Every row belongs to one group in each of 4 separate groupings. Each group adds its own fixed numbers to the row, and there is some noise. The rows also spread widely along 9 directions, which tell nothing about the answers.
(in the rows, 128 means zero)
Some rows, each with its group in each grouping after it:
[155 119 156  74 102 136  55 138 148 158 179 108  29 148 118 121  90 138
 110 122 166 113 131 126  94 177  87 120 141 161 140 130 131 148 108 123
  91 150]	P z692 V mesok
[ 96 131 168  96  94 143 155 118 165 128 131 165 173 169 117 122 127  74
 109 110 123 145 128 159 112 129 124  78  93 111 108 170 145 119 128 140
  99 159]	G z692 H Bize
[126 139 120  79 122 125 119 130 119 133 105  97 103 169 158 103 132 141
 139 108 102 143 141  88  84 147 166 124 168 127 136  95 134 104  96 103
 109 135]	J z30 C foson
[145 135 108 106 130 104  88 172 109 138 117  77  73 153 150 127 161 139
 124 121 100  97 130 121 141 126 132 152 162 143 127 148 130 149  90 125
 118  85]	P z755 F foson
[153 115 127 127 115 183  79 159 109 145 156 148  81 143 133 140 132 101
  88 103 135 116 131 113 131 128  88  95 160 185 151  80 125 162 120  98
 135 150]	J z223 F Bize
[136 115 134 149 127  99  68 166 121 126 148 105  83 126  91 139 141 147
 131 153 121  94 134 137 138 114 106 158 145 114 125 179 142 176 103 134
 131 116]	A z30 U mesok
[ 96 131 125 106 185  87  49 145 110 101  94 150  77 147 125 112 171  98
 154 126 129 117 138 160 134  81 161 155 124 121 151 136 156 124  87 147
 114 124]	G z223 C foson
[163 113 123 156 124 115 104 127 119 137 149  61  83 129 116 135 120 178
 145 137 119 128 133  96 113 133 118 161 184  99 118 136 133 151  91 112
 133 124]	Y z755 U mesok
[114 126 123 114 119 130 111 104  98 106 102 115 111 169 120 121 124 117
 141 116 121 127 133  81  85 133 155 139 171 132 161  83 152 119 115  98
 124 151]	B z748 V foson
[164 123 134 106 127  86  99  96 126 149 119  99  96 110 125 114 125 174
 133 124 136 119 149 107  95 153 138 194 117  66 137 111 138 135  92 154
 140 121]	A z748 H foson
[109 122 103 158 151 123 108 138  76  95  95 133 136 149 112 140 167 119
 156 135 103 107 126 102 129  78 146 163 159 121 156 112 154 148 111 114
 148 106]	B z30 V mesok
[ 86 150 171  94 107 159 160 113 136 112 128 128 148 174 164 111  93 117
 164 129 131 175 146 120  87 151 132 105 115 124 122 143 148  95 143 129
 103 172]	Y z692 H foson
[172 120 115 158 113 149 111 148 128 158 162 103  99 107 125 145 136 155
 117 121 116 132 133 117 134 135  91 128 169 115 107 134 120 178  84  99
 147 107]	G z30 U mesok
[129 141 143 134 103 165 169 146 157 152 139 172 198 108 168 135 155 104
 126 114 102 138 138 162 141 121  87  97  82 101  99 172 126 164 124 138
 149 102]	A z30 H foson
[105 173 153 146 121 233 103 182 109 135 178 155  87 142 180 140 116 113
 144 119 130 168 142 160 140 124  51  72 144 195 124 147 129 152 132  90
 128 122]	G z30 H Bize
[178  95 146  91  90 114 109  99 132 152 109 172 134  94 131 137 140 125
  87 114 134  92 146  95 122 155 106 165  84 104 145  80 135 153 135 172
 144 144]	P z755 H mesok
[155  99 154 108 146  89  61 121 153 148 150 134  63 133  88 126 123 138
 116 124 160 113 145 148 116 124 109 156 101  95 148 120 133 141  93 158
 115 162]	J z755 F foson
[180 136 103 102 127 122 179 111 192 199 162  84 136 114 165 107 146 174
 150  84 107 165 126 143  94 140 131 116 138  54  99 150 109 142  30 117
 122  59]	B z30 V mesok
[170  97 168  95  80 141  93 112 179 164 185 153 100 128  97 128  98 112
  82 108 153 128 136 136 102 171  74  80 112 123 126 124 122 156 109 117
 113 182]	A z748 U mesok
[115 145 114 137 183 105  49 161 122 115 151 115  39 140 120 118 175 134
 173 119 127 125 132 171 142  84 129 146 161 122 142 166 130 138  43 121
 119  89]	B z748 U mesok
[161 136 119 101 143 120  98 155 159 160 149 144  86  67 184 111 172 152
 154 100 132 122 138 152 147 126 115 151 108  99 129 146 118 162  61 162
 129  85]	B z692 U mesok
[131 123 117  40  66  69 172 163 159 136  66 103 181 154 175 101 161 119
 109 114  81  84 128  94 116 159 189 146 109 100 119 169 143 132 113 170
  84 104]	B z692 F foson
[148 128 136 121 160 138  79  95  99 140 145 121  57 135 110 118 114 146
 141 105 158 151 145 113 108 119 124 149 150 115 148  60 141 121  88 117
 139 168]	G z692 F Bize
[144 118 130 192 155 168 132 108 113 138 155 125 139 133 104 144 127 133
 135 118 137 160 143 121 129  93  96 125 143  89 122 100 129 142 115 107
 172 152]	J z755 F foson
[ 87 165 156 140 154 212 168 111 125 128 161 149 165 164 163 116 103  99
 179 108 135 207 144 145 116 101 106  66 123 117 110 128 138  99 126 100
 145 174]	A z692 F foson
[101 122 144 144 119 119 136  87 119 106 107  98 162 176 101 126  98 134
 160 152 120 137 138  95  86 129 154 155 136  77 122 150 163 115 140 135
 121 159]	P z748 V mesok
[ 94 150 108 157 177 123 135 103  78  95  97  88 146 174 117 112 150 125
 174 121  99 151 132 104 110  77 188 142 185  85 117 121 158 102 104  97
 149 131]	A z692 C Bize
[134 129 107 137 129 126  90 167 119 136 134 117  95 151 119 141 169 107
 111 116 107 107 114 147 131 112 114 115 170 146 131 151 132 175  78  95
 125  82]	G z30 V foson
[148 117 159 122 121 110 110 122 165 157 153 136 131 108 128 125 112 147
 131 131 146 123 154 151 122 141  94 145  73  68 118 161 135 162 116 164
 131 144]	A z748 F foson
[177 106 134 167 124 133  74 140 155 168 188 115  77 103  98 138 134 156
  94 111 141 111 139 149 131 129  70 126 145  97 111 145 112 194  92 114
 143 114]	J z748 C Bize
[ 80 147 152 148 121 151 121 141  79  87  99 104 132 184 140 125 103 133
 168 159 108 132 147  93 113 112 138 144 157 138 121 158 172 114 179 127
 117 169]	P z755 C Bize
[119 130 131 134  95 154 200 101 141 138 128  72 191 204 119 118  95 127
 124 113  97 176 133  86  75 145 154  88 167  86  95 135 131 102 112  84
 119 161]	J z748 F foson
[144 106 163 152 114 177 103 139 137 149 180 149 124 139  96 146  99 115
 104 133 151 133 141 142 135 118  50  89 113 130 122 141 132 160 141 114
 138 172]	A z755 F mesok
[140 146  93 106 141 124 136 136 116 137 107 101 135 139 167 109 177 120
 132  90  90 131 128 115 121 117 164 116 175 105 113 120 125 127  75  98
 140  85]	A z692 C foson

New rows. What belongs after each?
[138 120 156  80 115 134 101 151 184 151 177 165 102 151 140 121 152  84
  98  88 139 122 124 190 140 124  88  62  95 141 121 164 119 160  88 134
  94 131]	Y z692 F Bize
[130 120 146 118 129 124 134  76 140 128 144 113 105 164  96 113 108 127
 146 104 137 164 137 110  79 139 139 115 152  90 132  96 132 103  84  99
 127 180]	B z748 U foson
[114 101 150 115 122 111  44 118  75  97 109 125  74 154  74 131  92 133
 133 164 160  86 139  76  94 134 131 185 144 142 176  95 176 139 163 141
 125 196]	A z692 V mesok
[101 156 124 103 110 117 127 154 146 122 135  38  91 209 129 103 117 138
 143 126  93 149 121 117  82 153 173 104 198 125 108 188 135 102  72  91
  80 119]	J z748 U foson
[151 148 117  70  99 140 175 135 179 172 134  96 153 137 217 106 138 151
 148  97  90 154 126 121  92 160 136  96 134 105 107 153 124 134  73 122
  97  75]	Y z30 V mesok
[135 143 132  70 128 144 101 140 149 156 161 109  57 170 147 109 125 130
 143  98 130 152 127 137  88 144 116  89 161 153 147 121 125 118  67  94
  90 116]	B z30 V mesok
[119 103 152  84 114  37 133 104 180 132  94 129 150 132 109 109 135 141
 154 141 124 102 139 142  92 133 165 187  65  40 133 181 159 139 107 200
  96 130]	B z30 V foson
[ 95 140 145 136 137 152 144 122 130 119 141 131 145 188 122 122 133  94
 145 117 105 162 134 148 116 107 123  82 143 113  98 157 133 121 117  92
 124 144]	P z30 C foson
[122 142 138 149 135 152 114 161 160 150 184 115 110 144 124 135 138 116
 139 122 124 139 120 191 126 111  79  84 138 117 102 205 125 171  87  99
 126  89]	A z30 V foson
[ 86 123 173 119 118 110  88 146 114 107 133  76  96 209  69 119  73 143
 149 175 128 129 145 115  89 132 128 132 151 122 117 190 163 114 149 116
  91 183]	A z30 C mesok
[151 139 138  78 120 147 116 159 165 161 153 159 110  99 215 115 152 123
 133  93 133 131 143 157 146 143  96 106  90 134 128 137 118 160  94 154
 116 104]	Y z692 F foson
[144 110 110 104  87 101 100 160 104 118  95  88 111 140 121 128 145 133
 104 138 101  85 122  73 121 146 160 162 178 134 129 136 147 153 114 127
 115 124]	G z692 U mesok
[100 142 129  98 117 119 174  92 135 105  78 137 197 167 164 105 145 102
 159 114  88 155 137 100 103 124 189 126 125  83 116 136 151  91 110 140
 117 141]	P z748 U mesok
[121 146 125 101 112  85 183 103 126 139  98  40 153 185 124 104 116 165
 156 131  84 152 136  93  67 150 187 156 159  61  99 158 145  94  90 118
 118 112]	A z30 H foson
[132 151 115 108 143 151  75 172 101 130 123 139  73 115 189 123 162 133
 158 117 111 131 138 125 140 118 125 138 153 159 146 119 136 143  83 123
 128  99]	G z30 U mesok
[ 76 146 151  83 119 110 122 125 136 102  69 174 181 136 187 106 133 103
 173 142 118 118 147 126 106 127 166 153  70 100 156 157 177 117 152 186
 106 143]	A z748 V foson
[164 123 140  74  82 128 148 129 156 156 109 116 142 115 204 111 124 152
 123 110 106 122 147  89 103 174 126 126 122 113 122 117 134 138 126 141
 111 131]	Y z755 C foson
[ 86  94 164 111 106 121  88 128 131  91 124 195 130 177  62 137 132  49
 103 131 152  97 121 145 114 111 110 100 105 150 162 133 157 148 155 130
 106 194]	B z692 V foson
[143 146 101 124 116 143 129 144 135 133 110 142 147 109 191 120 180 117
 131  91  87 123 128 116 135 118 149 122 148 119 129 124 129 148  84 129
 136  91]	J z748 U Bize
[119 129 157  92 137 129  74 167 159 138 173 133  71 155 139 118 125 120
 137 122 149 130 135 174 136 125  91 100 110 141 128 173 131 143  96 140
  89 136]	Y z692 F mesok
[151 128  99 141 133 152 109 153  77 133 113 108 125 137 149 138 156 131
 124 119 100 114 133  88 140 104 122 136 171 141 139  97 137 147 110 101
 156 108]	A z755 F mesok
[104 130 147  92  98 116 141 102 129 113 111  98 141 216  92 117 113 104
 118 128 103 137 128 105  88 146 157 111 149 114 118 149 140  94 115 110
  97 151]	P z748 H mesok
[167  71 159 106  77 135 136  68 178 158 158 195 166 129  78 140 122  65
  56  90 153 111 122 131 104 156  81  83  89 102 121  88 123 171 134 124
 138 188]	P z692 V foson
[ 90 125 125 111 106  92  82 175 105  74 101 107  95 189 110 127 164  86
 123 134  96  81 111 124 134 112 163 125 174 166 137 179 157 146 119 122
  91 128]	Y z692 U Bize
[148 134 116 130 149 172  64 133  87 134 148 153  61 122 154 138 146 128
 141 111 137 127 138 114 127 118  88 137 156 166 161  70 132 158 106 105
 150 118]	P z30 V mesok
[150 137 173  90  79 165 133 166 195 184 175 143 126  93 197 112  94 155
 125 120 148 134 153 150 122 173  72 113  64 110 104 183 128 164 137 183
  98 143]	J z692 F Bize
[102 142 139 163 112 139 117 184  87 111 110  80 135 156 138 140 113 152
 155 168  98 106 140 106 135 111 120 159 150 128 119 190 167 152 165 140
 126 129]	A z755 F Bize
[119 129 154 103 121  68 156  96 154 133 123  63 129 175 106 110 108 168
 161 139 115 152 140 130  77 148 162 162 122  52 103 173 143 108  89 146
 102 132]	Y z30 H foson
[150 138 127 103  95 155 136 188 172 163 145 138 153  85 228 120 155 142
 128 114 106 111 140 141 152 148  91 110 104 119  96 187 121 181 115 154
 112  76]	Y z692 C mesok
[139 126 125 120  82 124  86 172  97 121 135  50  60 163 117 130 109 157
 115 150 110  93 127  71 112 169 129 155 201 164 117 155 139 153 128 105
 108 131]	P z692 U mesok
[114 141 128 134 108 142 139 134 116 126 122  74 137 176 121 125 111 142
 136 136 103 150 134 104 101 136 140 129 167 107 109 163 142 118 106 106
 114 116]	G z748 H mesok
[121 135 130 113 122  87 127 169 142 138  85 124 169  99 182 116 153 163
 161 153  93 105 152 132 138 118 149 185  84  63 106 204 153 157 120 194
 114  83]	G z30 C mesok
[140 107 128  80  85  83  94 174 116 125  91 103 110 133 134 122 131 151
 117 147 117  65 142  81 127 149 144 187 122 126 146 147 151 156 135 171
 104 130]	B z692 F mesok
[140 137 142 156 109 186 137 155 131 149 156 170 160  94 171 150 145 126
 130 124 115 130 147 147 156 123  60 120  96 125 105 154 120 179 136 140
 157  96]	P z30 H mesok
[ 76 163 112 148 171 121  92 177  78  88 121  64  73 187 110 120 153 139
 185 146 108 133 126 132 129  83 155 161 191 137 132 183 145 113  84 108
 118  85]	B z692 H mesok
[ 84 107 170 138 139 127  77 104 120  92 124 175 119 154  76 131 107  93
 140 150 168 122 141 129 101 110 124 148  99 114 159 116 168 131 158 155
 123 210]	J z692 V foson
[105 143 114 185 140 215 168 132 102 116 142 146 177 133 154 138 137 108
 167 114 118 169 129 117 128  85 102  95 162 126 123 118 138 140 129  89
 161 124]	B z692 V mesok
[140 127 143 138 131 115 102 139 148 146 147 122 103 128 105 134 151 127
 115 122 128 124 130 173 134 108 101 133 118  95 112 181 136 155  89 145
 122 101]	G z755 H Bize
[124 155  99 106 118 131 119 170  98 126 106  61  92 168 165 114 146 149
 152 126  80 139 126  88 111 135 169 134 206 148 123 145 141 121  78  92
 107  92]	G z30 U mesok
[156  99 120 167 122 138 141  99 147 148 148 153 170 107  92 147 155  98
  94 102 130 126 118 143 128 110 102 116 128  77 110 120 128 183 100 116
 160 123]	G z692 V foson
[138 131 140  88 132  94 129  91 144 140 109 122 130 144 146 108 128 136
 145 113 121 136 149 119 106 142 157 159 100  73 127 119 138 115  95 158
 119 140]	P z748 F foson
[102 121 128 143 118  84  76 204 120  97 100 130 106 119 130 136 175 121
 143 159 106  63 131 145 164 102 124 177 123 131 139 211 153 176 128 169
 116 101]	B z755 U foson
[129 134 170 112 103 158 122 121 149 147 157 125 102 130 169 124  74 159
 164 140 149 153 149 120  85 168  86 128 110 125 134 131 143 144 137 134
 109 161]	Y z30 V foson
[180 135 143 130  57 204 191  95 159 190 167  96 170 103 191 124  68 178
 123 104 124 162 143  77  72 195  86  99 144  95 103 109 132 154 139 104
 144 141]	A z748 V Bize
[130 130 137 103  98 194 110 123 113 121 121 182 130 124 183 125 120 106
 128 106 125 143 149  75 111 149 116 102 136 168 161  59 139 122 139 117
 132 180]	J z748 U mesok
[147 113 140 105  82 125 166 100 154 148 142  90 146 176 102 121 110 128
 112 114 102 149 127  95  89 162 135 102 159  98  95 136 126 125 102  99
 114 156]	P z30 U mesok
[180 128 107 138 114 151  82 157 113 153 149 145  86  67 170 136 173 133
 110  97 121  95 130 117 158 129  92 138 153 144 135 104 124 194  99 123
 164  98]	A z692 U Bize
[126 126 124 163  91 170 170 133 105 128  98 113 197 124 164 135 118 139
 130 137  92 134 141  72 113 129 133 139 152 103 100 131 156 153 161 122
 148 140]	G z223 C Bize
[124 116 133  95 117 152  80 143 110 112 115 203  99 121 152 130 162  68
 115 103 131 107 136 115 133 125 113 112 126 186 175  69 140 145 125 123
 135 167]	B z223 U foson
[132 143 116  91 114 143  65 175  70 128 103  97  67 138 172 123 131 148
 132 139 110  98 143  81 115 150 133 166 170 184 162 110 148 137 126 126
 124 108]	A z223 H mesok
[112 139 142 122 131 124 109 161 134 127 120 159 141 123 147 132 173  97
 132 130 115 107 135 172 151 102 108 127  94 116 128 182 141 151 118 155
 131  96]	A z755 H foson
[126 141 144 139 136 157  92 163 141 144 155 144 125 106 168 125 132 140
 150 132 129 128 154 154 142 120  86 121 107 108 116 178 136 164 121 143
 132 110]	A z748 C mesok
[124 115 154 124 123 151 107  83 108 120 141 143 120 188  81 129 102  96
 114 109 139 146 138 109  96 119 120  94 144 126 145  76 148 116 128  91
 135 203]	A z748 F Bize
[100 117 141 160 102 152 122 133  71  91 103 136 160 157  96 149 125  96
 113 147 114 104 135  87 123 118 122 141 150 142 136 117 155 147 176 112
 157 165]	A z692 H foson
[135 142 138 130 180 123  45 167 133 149 174 122  46 119 130 121 146 152
 159 128 140 128 146 182 140 101  87 135 131 116 124 171 127 158  74 126
 125  96]	A z30 C mesok
[145 117 124 124 140  84  66 141 132 123 141 120  59 123 117 127 169 126
 127 113 128  95 119 149 140 115 132 151 149 120 136 143 135 168  75 140
 121 112]	Y z692 U Bize
[159 124 105 125 153 101 135 120 174 157 135 124 143 112 135 114 191 128
 133  94 105 141 122 159 130  96 150 126 128  53 109 153 119 138  37 143
 131  84]	J z755 U mesok
[141 143 147  72 108 176 154  97 143 154 119 160 150 112 233 109 102 148
 175 112 129 170 155  87  82 164 122 122  97 122 146  74 146 115 129 147
 117 150]	Y z30 V mesok
[150 105 155  86 106 120 171  59 150 148 108 150 191 152 121 115 111 109
 115 102 127 152 145  98  87 140 143 113  92  66 128  80 145 101 124 139
 132 196]	A z755 F foson
[116 120  96 161 133 125 108 136  69  81  86 150 143 136 120 144 190  78
 121 119  94  93 120  92 156  93 152 150 173 141 140  98 144 159 123 109
 166 126]	P z692 U foson
[160 142 131 137 149 133 119 135 133 163 161  97  93  99 184 125 124 192
 177 123 131 152 157 135 127 134  95 166 118  88 116 134 123 158  85 143
 142 102]	Y z30 F foson
[ 98 118 138 169  91 113 151 162 125 105 119 107 170 154  87 139 144 120
 119 151 101  92 124 131 138 107 125 148 133  98 101 210 148 168 144 140
 128 114]	B z692 H Bize
[124 156 121 134 177 155  73 156 102 129 143 135  76 117 167 118 160 126
 161 108 130 135 141 151 142  97 114 127 155 135 133 124 132 142  91 108
 146 107]	A z692 C foson
